The rows come from 4 hidden closed curves, with some noise, and rows from the same curve form a group. Each curve winds through 6 dimensions. The rows are also pushed far along 5 directions, which tell nothing about the answers.
In the rows, zero is written as 128.
Some rows, each with its group after it:
[115 136 103 157 136 152 144 147 153 177 145 133 132 154 154 150] => (3)
[169 102 113 109  91 103 163  72 124 133 117 175  96 187 126 167] => (0)
[103 105  70  86  61 175 104 160 141 184 134  85 114 117 144 181] => (1)
[126  74 101  77 110 122 142 139 102 108  88 116 105 126 121 152] => (1)
[ 91 162 136 141 154 160 116 173 152 138 154 105 142 110 154 126] => (0)
[137 148 118 110 115 133 116 134 115 138 122 112 104 122 142 165] => (1)
[106 102 134 121 129 125 142 132 127  94 109 126 146 113 110 101] => (1)
[ 98 112 128 143 140 132 153 152 131 111 111 112 130 117 147 119] => (2)
[141 143 122 109 111 140 103  96 155 140 153 138 135 135 106 129] => (2)
[139 140 115  92 113 132 175 131  98 115 131 107 113  94 119 169] => (1)
[173 149 154 133 144  81 108  90 113  67 122 136 131 118  94 114] => (3)
[178 172 108  81 192  99 201 110  79  99  88 141  86 147 135 159] => (3)
[103 130 113 110  59 164  54 145 147 167 158  90 150  92 116 131] => (2)
[113 140 142 161 150 131 152 159 114 113 120 130 138 100 135 116] => (3)
[ 84 187 148 136 167 172 161 187 120 145 147 110 127  87 167 140] => (3)
[145 106  96  62  99 115 107 110 116  84  95  86 112  98 103 135] => (2)
[148 139 129 146 118 113 100 101 133 110 112 132 135 121 110 117] => (1)
[ 92 157 137 163 165 171 109 151 164 173 158 120 160 106 138  81] => (1)
[124  96 120 164 121 141 116 137 167 168 163 150 130 167 142 137] => (0)
[131 113 136 103 138 111 174 154  70 109  98 130  93 130 150 158] => (3)
[117 114 138 154 132 129 157 154 122 134 140 134 120 136 150 154] => (0)
[103 125 153 146 178 123 135 148 136 125 120 151 128 171 155 121] => (2)
[117 137 104 116 126 149 124 130 143 134 129 109 147 103 109 124] => (2)
[131 152 127 150 174 143 188 140 135 190 152 164  92 197 190 179] => (0)
[153 105 108 152 103 116 147 121 134 177 150 154  98 198 165 186] => (2)
[ 72   4  99 125  43 157  47 163 178 179 117 132 133 182 148 124] => (0)
[104 129 126 102 159 150 177 180 106 162 132 125  89 157 186 177] => (1)
[139 152 134 139 147 132 154 113 128 125 117 152 111 131 136 141] => (1)
[185 188  91 128 125 140 144  91 136 187 160 137  93 150 143 193] => (1)
[160 139 131 151  94 101  89  87 142 115 143 119 143 123 104 111] => (2)
[ 97 119 158 177 142 129 119 147 150 110 138 120 152 113 133  96] => (2)
[ 95  86 129 100  57 161  67 142 153 119 143 105 147  80 100 120] => (3)
[169 133  93  97 105 130 130  83 137 150 144 141 121 140  99 148] => (2)
[160 173  88  89  98 142 131 116 112 148 145  86 116  85 113 174] => (0)
[145 120 119 127 105 113 114 103 146 129 128 147 122 168 131 136] => (0)
[121 126 122 132 126 147 112 110 166 148 144 137 141 138 119 116] => (0)
[ 95 134 128 119 150 155 168 177 116 158 148 109 120 124 161 152] => (1)
[ 68 126 154 136 140 154  79 182 146 120 124 107 147 109 150 103] => (3)
[127  51 128 121 103 127  71 101 162 120 119 151 143 141  89  79] => (1)
[114  97 125 106 102 128  91 135 141 118 119 105 117 133 143 127] => (2)
[ 81  54 148 126  83 135  69 164 128 107 115 109 149  99 113  95] => (3)
[101  52 103 107  64 158 124 148 146 173 142 134 112 158 143 169] => (3)
[120  56 142 113 148 101 130 128 113  87  75 160 119 161 124  87] => (0)
[152 149 128 126 142 117  93  86 145 123 129 129 140 130 101  99] => (0)
[139 165 127 110 169 105 185 121  82  92 102 105 133  94 110 123] => (3)
[125 183 127 139  93 158  69  93 175 150 170 107 171  81  94  88] => (0)
[142 121  96  86 123 140 159 119 118 143 123 128 110 130 122 151] => (3)
[ 72  80 128 104 146 147 110 176 134 100  87 112 140 116 130 101] => (3)
[105 146 138 138 139 158 127 150 146 194 164 140 114 168 178 142] => (3)
[107  86 125 118  96 142 101 140 129 120 127 107 148  84  98  99] => (1)
[121  74 125 100 108 132  92 129 135 126 121 126 123 131 118 112] => (2)
[102 106 159 202 224 123 148 165 145 134 125 167 146 163 154  64] => (0)
[122  85 126 131 125 115 144 122 134 121 117 150 134 157 124 111] => (1)
[113 149  87 143  89 167 135 150 153 194 161  91 120 121 169 165] => (2)
[166 136  89 137  89 116 132 102 130 158 138 117 116 143 131 158] => (2)
[ 98 145 143 135 137 152 161 175 122 134 149 119 119 111 162 158] => (0)

New rows, each followed by its group:
[158 146 122 146 158  97 174 116 108 116 112 149 113 160 142 139] => (0)
[120  86  67  41  36 153 145 138 105 176 120  95  93 132 141 201] => (3)
[157  87 119 113 135 108 150 119 110 110 117 146 109 140 115 137] => (0)
[114 110 136 139 117 130 108 120 149 113 106 145 133 138 127 112] => (1)
[166 176 130 132 142 101 181 109  91  95 127 123 119 100 115 152] => (0)
[122 156 122 120  95 165 127 129 147 181 173 123 115 128 149 168] => (0)
[135 107 108 144 133 141 123 131 145 161 138 142 131 139 125 120] => (3)
[141  69 133 143  96 116  55 105 149 135 129 141 143 138  97  83] => (1)
[ 91 133 127 136 146 145 162 182 115 149 141 102 132 120 158 144] => (1)
[101 192 132 182 195 166 158 169 156 172 171 122 146 119 165 124] => (0)
[113 137 118 135 154 142 131 162 129 156 132 101 116 128 165 138] => (2)
[134 182 141 141 139 126 113 126 127  79 129 108 153  64  97 108] => (3)
[ 98 106 141 138 100 131  92 153 132  97 124 107 155  87 112  96] => (0)
[ 83  99 148 148 153 146 113 195 131 114 115 124 126 118 154 128] => (3)
[106  91 104  74  66 164 150 153 114 173 129 120  86 138 161 199] => (0)
[106 178 143 144 188 134 147 136 128  76 103 107 157  71 109  96] => (1)
[108 110 121 116 124 160 146 158 128 183 141 136 100 154 170 162] => (0)
[119 153 147 186 185 127 152 133 131 123 129 138 162 102 117  68] => (0)
[125 162 118 149 129 142 116 112 156 145 159 114 168 102 104  91] => (1)
[185 147 113 132 118  99 108  62 126  84 109 124 142  88  62 112] => (1)
[101 122 128 135  84 148  79 143 141 147 137 101 147  98 125 110] => (0)
[166 142 130 111 141  90 128  88 114  76 103 134 119 134 104 136] => (1)
[177 208 118 154 152 131 139  64 159 173 168 155 136 150 121 115] => (0)
[141  94 153 177 160 100 154 123 120 124 126 174 127 163 134  98] => (0)
[109 117 165 113 133 120 108 135 120  77 134 106 154  83  97  88] => (1)
[ 99  95 118 136 126 132 108 156 136 132 105 107 132 131 146 104] => (2)
[ 99  67 123 141  60 148  54 137 164 161 142 129 151 132 120  96] => (3)
[132 125 139 189 198 109 155 132 130 161 115 171 125 195 165  98] => (0)
[117 145 129 181 113 143 121 140 150 162 165 123 147 123 140 133] => (0)
[146 174 105 189 119 144 106 104 180 189 181 112 151 128 138 112] => (2)
[118 158 131 162 167 132 163 156 124 161 133 119 109 145 190 130] => (2)
[120 114 156 175 189 112 139 128 148  97 121 163 152 147 122  71] => (0)
[130 149 130 188 120 137 116 121 168 176 176 132 137 152 153 130] => (2)
[129  63 162 137 122  88  79 120 128  83 106 139 129 154 118  91] => (2)
[167 132 124 127 117 112  82  73 154 135 130 153 123 163 112 111] => (1)
[101  84 158 121 125 121 123 151 123 111 136 131 130 136 134 116] => (1)
[167 110 130 122 107  88 137  84 121  82 119 136 118 139 106 140] => (2)
[157  92 123 125 119  91 137  91 132 104 120 156 125 172 110 131] => (1)
[120  80 119 125  95 126 151 137 109 137 107 137 111 142 138 150] => (0)
[133 157 115 109 105 146 161 114 113 157 130 122 113 115 135 159] => (0)
[148 186  86 129  82 159 123  89 154 213 162 121 126 139 139 159] => (0)
[178 115 112  68  57 105 132  76 102 136 135 137  95 152 114 170] => (3)
[156 153  70  75  63 153  93  88 149 145 127 101 123 100 100 157] => (1)
[162 133 140 164 151 102 106  88 157 128 152 144 131 162 124 108] => (2)
[127 114 122 140  82 128 102 115 154 127 146 114 137 127 123 137] => (2)
[139 194 142 111 151 138 119 102 135 106 150 117 153  80  89 108] => (2)
[160 125 122 112 136  96 126 102 108 112 104 143 120 153 115 121] => (2)
[152 112 113 130 156 119 171 134 117 149 129 155  99 169 150 151] => (0)
[ 80  74 110  79  72 153 170 205  92 176 122 115  73 169 207 217] => (1)
[143 127 141 171 157 110  83 110 155 150 134 152 137 175 136  91] => (1)
[106  47 108  66  92 132 133 150 113 118  79 138  95 160 144 146] => (0)
[ 88  79 163 128 174 120 176 155 100  90  72 157 122 137 141  90] => (0)
[182 160 107  96 136 112 186  98  89 127 129 140 103 130 112 176] => (2)
[144 115 131 154 122 124  64 102 167 151 157 126 141 139 119  85] => (2)
[106 154 118 138 151 167 181 164 138 203 158 142  92 178 202 197] => (0)
[100 153 180 177 194 128 154 146 128 109 136 154 159 119 124  88] => (2)
[102 121 142 110 171 133 169 176  91 125 107 127 105 133 160 152] => (2)
